There are 9 hidden switches. A switch that is on adds its own fixed numbers to the row, and there is some noise. The rows also spread widely along 10 directions, which tell nothing about the answers.
(in the rows, 128 means zero)
Some rows, each with its switches (1 for on, 0 for off) after it:
[135 142 120 104 142 164 131 123 117 132  85 138 123 114  96 134  91 165
 134  77 154 150 141 163 114 140 109 167 121 105  46 177]	0 0 0 1 0 1 0 0 1
[169 106 182  53 164 135 122 116 133 162 137  79  89 128 154 158  97 102
  92 164 124 119 140 117 163 142 130 162 108 105 103 167]	0 0 0 0 1 1 0 1 1
[ 98 120 136 124 126 135 110 127 146 130  94 181 104 116 116 118 115 115
 106 114 140 128 145 137 126 157 142 141 159 112  84 153]	0 0 0 0 0 0 0 1 1
[ 99  85 122  90 150 194 103 124 154 112 111 118 151 119 105 164 126  83
  84 142  83 147 107 131 183 153 131  86  71  63 112 108]	0 1 0 0 0 0 1 1 1
[152 138 121 120 163 151 142 159 146 112 129 132 122 132 171 150 100 143
 165  78  95 134 132 110 117  88 166 135  99  81 146 133]	0 1 1 1 0 1 0 1 0
[137 138 121  98 156 122 191 158  88 109 134 112 140 143 156 168 165 126
 194  92  82 119  29  95 170  93 132 176  44  49 121 194]	0 1 0 1 1 0 1 1 1
[149 206 102 195 202 163 114 147 131 127 141 109 104 113 145 152  85 187
 183  92 122 122 149 103 123 128 175 101 156 100 126 148]	1 1 0 1 1 0 0 0 0
[125 127  62 138 102 151  59 158 181 175  53 177 143 132 128  99  90 136
 124  95 168 135 186 119 116 157 166 114 123 109 107 134]	1 0 0 0 0 0 0 0 0
[127 150 111 119 132 136 118 150 148 165 117 142 124 135 137 127 122 127
 145 124 108 106 138 130 127 128 128 140 129 135 130 156]	0 1 0 0 0 0 0 0 1
[132 117 141  86 140 135 160 135 107 113 110 132 133 118 145 144 125 129
 133  67 114 138 104 124 156 114 142 171  95  73 103 181]	1 1 0 1 0 0 0 0 0
[130 127 134 109 133 108 131 135 132 126  96 176 101 147 145 109 108 165
 150  81 166 131 145 132  92 141 135 187 161  98  77 188]	0 0 0 1 0 0 0 1 1
[115 117 131 113 179 144 118 151 142 120 151 112 127 127 169 166 122 134
 142 125  75 120 116 103 147 139 154 100 131  79 149 146]	0 1 0 1 1 0 0 0 1
[111 172 130 128 150 105 150 127 130 154 124 174  82 127  98 132 188 152
 173 141 124 103 112 163 110 126  96 175 170 154  87 160]	1 1 0 1 0 1 0 1 1
[123 150 103 156 155 147 115 134 150 114 100 166 112 126 130 125 108 151
 159  88 144 139 137 118 116 140 164 123 131  79 106 143]	0 1 0 1 1 0 1 1 0
[136  94 122  68 146 146 103 128 165 136 111 136 133 164 147 143 116 131
 111 130 124 141 134 131 138 158 129 128 110  82 117 141]	0 1 0 1 0 0 1 1 0
[117 127 124  98 124 110 126 142 163 155  98 156 105 133 152 116 136 102
 126 139 140 108 129 139 124 132 132 159 144 125 106 171]	0 0 1 1 0 0 1 0 1
[121 173  84 145 133 121 136 139 152 169 117 168 104 133 104 128 197 129
 170 147 120 108 125 155 103 110 108 132 149 167 124 114]	1 0 1 1 0 1 0 0 0
[149 177 153 137 178 121 155 124  96 135 124 113  75 123 126 140 105 160
 158 106 160 116 107 125 137 144 135 182 153 106  57 213]	0 0 0 1 1 0 0 1 1
[138 147 127 131 130 137 138 112 141 132 108 144 101 128  98 124 170  84
 142 138 138 118 124 155 116  88 117 149 109 133 117 121]	0 1 1 1 0 0 0 1 1
[151 129 150  77 158 135 122 130 154 173 134 113  97 140 160 152 115 101
  92 167 103 104 127 117 176 150 140 143 120 127 126 158]	1 0 0 0 0 0 1 1 0
[195 129 170  66 131 144 127 112 139 188  97  99  88 127 137 127  82  83
  87 144 148 106 166 134 147 109 126 192  92 143 104 179]	1 0 0 0 0 0 0 1 1
[166 105 163  54 124 116 180 107 123  91 123 144 113 144 142 135 158 115
 139 102 130 143 114 135 107  70 109 212  75  81 115 148]	0 0 0 1 0 1 1 1 1
[138 173 126 145 171 154  83 125 162 176 123 105  93 128 126 135  84 139
 114 161 144 116 167 140 134 172 141 101 183 153 108 144]	0 1 1 0 0 0 0 0 0

New rows, each followed by its switches (1 for on, 0 for off):
[104 168  60 169 105 145 118 162 173 166  72 200 125 132 114 107 138 106
 154 115 132 114 123 130 122 132 150 117 120 139 116 128]	0 0 1 0 0 0 1 1 0
[108 153 139 142 132 131 128 117 165 132 105 174  83 108 104 113 146  99
 124 145 137 115 142 153 117 115 131 147 148 138 106 123]	0 1 1 0 0 1 1 1 1
[107 130 160 129 168 145 126 106 155  93 146 159  88 110 123 144 146 121
 122 128 104 130 154 148 104 108 138 123 161 114 130  96]	0 1 0 1 0 1 0 1 1
[161 131 163  54 150 103 159 118 130 182 154  99  86 147 152 150 162  86
 125 179  97  87 113 137 145 116  99 175 124 163 139 171]	0 0 0 1 1 0 0 0 1
[151 156 138 123 160 149 143 116 140 126 119 129  88 118 126 140 122 121
 133 130 130 124 135 139 132 105 127 150 126 116 104 151]	1 0 1 1 0 0 1 1 1
[152 117 101  80 145 119 124 146 159 147 118 139 123 169 153 141 155 165
 159 138 131 139 126 122 120 139 112 148 122  98 116 136]	1 0 1 1 0 1 1 1 0
[137 143 116 120 146 151  91 137 160 162 108 145 112 137 129 125 101 157
 137 134 127 122 171 133 114 154 121 132 151 122 111 144]	1 1 0 0 0 0 0 1 1
[107 120 111  82 145  99 125 150 138 174 133 152 122 157 145 139 186 160
 170 149  97 109 102 134 131 165  86 147 163 124 114 174]	1 1 0 1 1 0 0 0 1
[133 124 171  79 162  97 164 126 131 129 157 159  90 140 164 142 148 164
 160 115  91 118 128 129 111 124 108 183 169 113 130 175]	1 1 0 1 1 0 0 1 1
[117 110 115  91 145 154 114 134 153 115 122 135 146 138 136 146 114 158
 124 113 108 155 134 129 136 153 128 122 113  78 114 133]	0 1 0 0 0 1 1 0 0
[113 134 111 133 128 159 137 135 137 107 109 171 143 112 112 129 115 149
 153  71 106 149 140 131 108 119 126 133 124  95 117 137]	0 1 0 0 1 0 0 0 1
[127 150 108 132 174 157 105 142 180 152 132 143 101 138 137 141 118 136
 138 157 108 117 150 139 118 144 127 100 156 137 130 123]	0 0 1 1 0 0 1 1 1
[115 156 176 117 131  98 203 121 124  86 143 210  82 108 146 117 140 141
 147  75  96 120 124 132 104  86 128 211 162 119 121 170]	1 0 0 0 0 0 1 1 1
[144 140 107 130 158 122 107 152 148 145 130 128 110 158 165 144 146 136
 151 136 124 114 128  99 134 132 160 122 132  96 138 131]	1 0 0 1 0 0 0 1 0
[ 81 116 189 101 133 141 178  96 129  76 112 217  91  77  98 127 132 113
 103  60 103 147 138 181 105 102 119 185 155 114  76 146]	0 1 0 1 0 1 0 1 1
[130 125  92 120 137 142 101 148 177 157 109 156 129 143 140 122 128 144
 161 125 118 129 160 132  90 131 118 111 146 129 144 124]	0 1 1 1 1 0 0 0 1
[144 161 139 154 163 138 122 113 167 111 135 145  84 107 132 126 123 132
 153 120 128 129 180 137  77  86 144 132 160 131 145 102]	0 1 1 1 1 1 0 0 1
[137 130 133 105 141 113 131 138 153 141 125 151  96 142 160 132 149 114
 138 142 119 106 126 120 127 116 140 160 132 110 129 154]	1 0 0 1 0 0 1 1 1
[136 122 124 104 152 165 111  81 135 103 114 110 125 131  90 149 156 123
  99 152 149 158 131 150 144 145 107 117 116  91  86 106]	1 0 0 1 0 0 1 0 0
[103 160  80 151 104 127 127 156 162 155  86 207 119 132 116 106 149 111
 157 114 124 103 122 134 113 121 138 147 124 134 115 144]	0 0 0 0 0 0 1 1 1
[114 158 158 185 171 144 135 121 115  53 119 141  96  96 135 131  86 157
 136  74 163 154 137  95 118 126 180 139 165  49  83 144]	0 0 1 0 0 0 0 1 1
[161  99  73  97 163 214  42 158 219 169  96 139 141 141 159 147  41 174
 125 103 104 147 233 127  93 143 147  70 116 105 149  94]	1 0 0 1 0 1 0 1 1
[129 120 143  91 129 119 117 112 155 165 121 142  98 139 116 131 162  89
 114 172 124 109 136 140 130 142 108 146 135 142 125 132]	0 1 0 0 1 0 0 1 1
[129 132 176  83 159 132 157 141 139 165 127 141  78 100 170 152 105  66
 102 123  79  83 122 132 170 102 156 169 118 135 128 186]	1 0 0 1 0 0 0 1 1
[ 93 200 109 192 152 106 138 135 140 143 121 179  68 100  99 118 174 135
 178 134 141 101 121 148  98 127 133 136 198 164  92 141]	0 0 1 1 1 1 0 0 1
[163 110 119  87 127 137 108 159 164 159 112 128 128 148 167 132 115 107
 142 124 109 114 151 107 119  99 151 149  74 104 161 129]	0 1 0 0 0 1 0 1 1
[ 76 170 106 178 152 147 135 145 149  95 135 185 126 114 123 131 137 146
 151 100  91 129 118 127 123 133 154 101 156 104 131 118]	0 1 0 0 0 0 1 0 0
[148 107 103  79 176 164  96 142 157 139 139  81 144 155 157 168 122 173
 134 158 105 144 130 121 149 163 105  94 126  75 122 137]	1 0 1 1 0 0 1 0 1
[169  83 145  44 150 174  97  97 147 143 113  71 139 138 122 152 120 103
  89 155 125 142 159 147 149 127 100 131  79  95 117 123]	1 1 0 1 0 0 0 0 1
[148 155 137  91 139 155 193 115 130 121 126 159 115 117 125 140 118 116
 133  86 100 137 120 163 123  84 105 169 108 144 120 153]	0 0 1 1 0 0 1 0 0
[162 150 112 125 129 144 135 105 132 119 123 140 116 144  96 132 169 150
 161 128 138 143 145 135  92  93  93 158 105 114 116 101]	1 0 0 0 0 1 0 1 1
[121 127 157 105 202 169 132 132 137  81 157 101 119 105 170 176  83 146
 113  96  79 145 127 115 157 128 172 111 122  58 125 138]	0 1 0 1 0 1 1 0 0
[130 146 122  94 129 143 145 129 148 162 110 160 113 142 103 126 136 135
 141 139 111 123 122 162 124 135  80 158 128 151  99 160]	0 1 1 0 0 0 1 1 1
[115 137 110 113 120 118 135 143 164 151  94 173 109 113 125 118 170 102
 148 130 120 108 127 154 123  99 123 158 118 129 113 146]	1 1 1 1 0 1 1 0 1
[141 133 123 112  86 123 152 107 146 128  81 188 113 115  94 101 162 104
 126  98 156 143 159 153  95  83 115 183 115 135 109 113]	1 0 1 0 0 1 0 0 0
[140 122 119  85 159 149 113 135 139 157 123 110 133 138 137 149 123 149
 135 128 107 124 135 139 140 139 111 135 119 108 110 164]	1 1 0 1 0 0 0 0 1
[157  62 145  46 137 136 129 116 141 107 126 124 143 153 151 149 150 129
 133 111 109 152 130 112 123 112 111 150  79  54 144 126]	1 1 0 1 1 0 0 1 1
[146 168 118 112 193 171 160 122  98 117 144  77 122 118 105 183 146 178
 161 137 104 140  83 144 158 127  85 130 105  92  75 153]	1 0 1 1 0 1 1 0 1
[114 136 124 110 164 151 134 143 156 143 160 139 124 117 147 160 153 112
 138 139  42 100 126 138 138 107 128 104 135 137 169 120]	1 1 0 1 0 0 0 0 1
[ 93 138 151 109 166 140 126 140 168 145 131 172  85  93 155 137  93 124
  98 121  88 105 155 147 143 147 150 134 184 135 111 172]	1 0 0 1 0 0 1 0 1
[107 155 130 112 165 160 136 134 154 161 125 160  89 107 118 156 128  91
 109 142  84 103 113 156 159 136 141 124 126 149 102 141]	0 0 0 1 0 1 1 1 0
[ 79 118 104 114 127 147 127 164 155 159  84 168 129  86 130 147 157  61
 119 113  79 107  95 141 177 116 162 113  92 113 118 134]	1 1 1 1 0 1 0 0 0
[109 149 106 140 142 106 133 145 158 132 119 182 103 131 133 123 172 140
 179 122 114 111 119 126 108 123 128 144 146 110 127 146]	1 1 0 1 1 0 1 1 1
[ 90 215  81 236 168 161 108 152 147 145  96 165  89  77 109 127 123 110
 153 112 134  98 137 132 135 124 191  83 166 142 103 125]	1 0 1 1 0 0 0 0 0
[137 121 147  86 151 113 136 148 160 157 137 147 100 132 164 142 135 158
 154 134  91 121 145 116 114 134 115 155 157 120 137 153]	1 1 1 0 1 1 0 1 1
[112 109 131 116 146 140 119 131 188 122 117 167 107 116 156 131 126  82
 111 125 105 129 144 122 126 119 165 105 129 100 160 104]	0 1 1 1 1 0 1 1 0
[115 164  94 131 125 164 158 139 127 142 105 156 141 119 101 143 139  99
 131 107  94 122  89 138 158 114 128 130  78 129 111 144]	0 0 0 0 0 0 1 0 0
[ 90 182 136 163 177 151 138 139 138 132 156 168  94 110 120 147 122 149
 145 124  70 108 127 142 127 142 130 115 185 146 123 144]	0 1 0 0 0 0 0 1 1
[136 186  98 165 122  93 140 135 144 143 131 198 100 162 123 109 170 172
 197 117 147 117 138 117  68 129 123 156 179 150 135 130]	0 0 0 0 1 0 0 1 0
[ 86 157 144 127 197 160 162 149 123 111 137 155 106  88 150 170 101 139
 129  79  57 118  86 125 185 142 164 122 136  86  98 181]	1 1 0 1 0 0 1 1 0
[ 99 115 129 119 113 126 101 134 188 164  79 189 100 101 128  98 136  73
 108 128 130 106 174 158 112 118 145 134 158 149 125 131]	1 1 1 1 0 0 0 0 1
[157 133 125  86 144 128 126 150 154 153 115 130 122 159 161 127  95 165
 156 123 132 126 136 120 123 142 110 163 128 105 117 181]	0 1 1 0 0 0 1 1 1
[167 105 126  71 133 108  95 128 160 156 112 129 107 178 158 125 132 138
 132 144 170 132 162 121 101 139 137 164 128 106 115 137]	0 0 0 1 0 1 0 1 0
[122 144 107 110 139 165 142 139 130 142 112 139 131 108 103 149 135 150
 146 112  97 137 121 145 138 128  96 134 113 121  96 142]	1 0 1 0 0 1 0 0 1
[134 135 145 108 137 145 129 131 139 141  87 136 108 113 130 122  79 106
 111 108 141 121 133 130 152 133 151 171 104  96  83 186]	0 1 0 0 0 0 1 1 1
[142 121 104  92 143 140 122 141 167 153 125 150 117 156 141 140 135 136
 148 142 107 122 132 131 114 132 112 132 119 122 137 140]	0 0 0 1 1 0 1 1 1
[110 104 103 101 139 130  93 150 173 174  98 155 112 141 140 134 141 110
 132 150 122 116 129 125 129 163 133 113 144 121 118 144]	0 0 1 1 1 0 0 1 1
[135  75 104  71 116 124 101 132 179 128 112 186 143 164 153 117 133 195
 153  98 129 162 191 129  62 143  96 142 165  96 140 125]	1 0 0 1 1 0 0 0 1
[124 135 113  96 142 142 122 150 166 166 104 168 111 122 154 131  99 124
 116 108 108 114 151 137 139 135 148 140 139 130 119 166]	1 0 0 1 0 0 1 0 0
[107 169 133 138 188 142 157 125 128  99 157 161 100 120 119 162 156 179
 161 109  87 132 104 142 130 130 122 132 160 101 103 139]	1 1 0 1 0 1 1 1 0
[149 156 116  93 162 141 145 148 113 176 123  76 124 133 145 162 152  88
 137 153  96  95  62 123 204 119 135 143  57 112 113 181]	1 1 0 1 0 0 1 0 0
[132 118 164  79 109 100 172 118 140 119 119 185  97 139 153 115 132 102
 113 104 125 127 124 128 122 113 136 200 128 117 120 164]	0 0 0 0 0 0 1 1 0
[ 81 101 112 102 130 134 161 134 122  79 125 184 158 130 114 141 176 170
 172  66  85 163  94 138 105 129  93 138 132  74 112 137]	0 1 0 1 1 0 0 0 1
[140  96 101 100 137 166  98 117 172 120  93 149 139 139 116 136 133 128
 124 116 128 156 152 128 125 134 127 110  92  74 127 101]	1 1 0 1 1 0 1 1 0
[126 133 109 133 157 154 103 138 177 119 119 155 107 127 146 142 118 112
 123 126 116 127 149 121 123 121 175 105 123 101 136  97]	0 0 0 1 0 1 1 1 0
[129 212 151 177 210 167 153 129 137  99 187 157  86 110 140 159  86 199
 161  90  62 125 159 128 106 119 144 112 201 137 147 129]	1 1 0 0 0 0 0 1 0
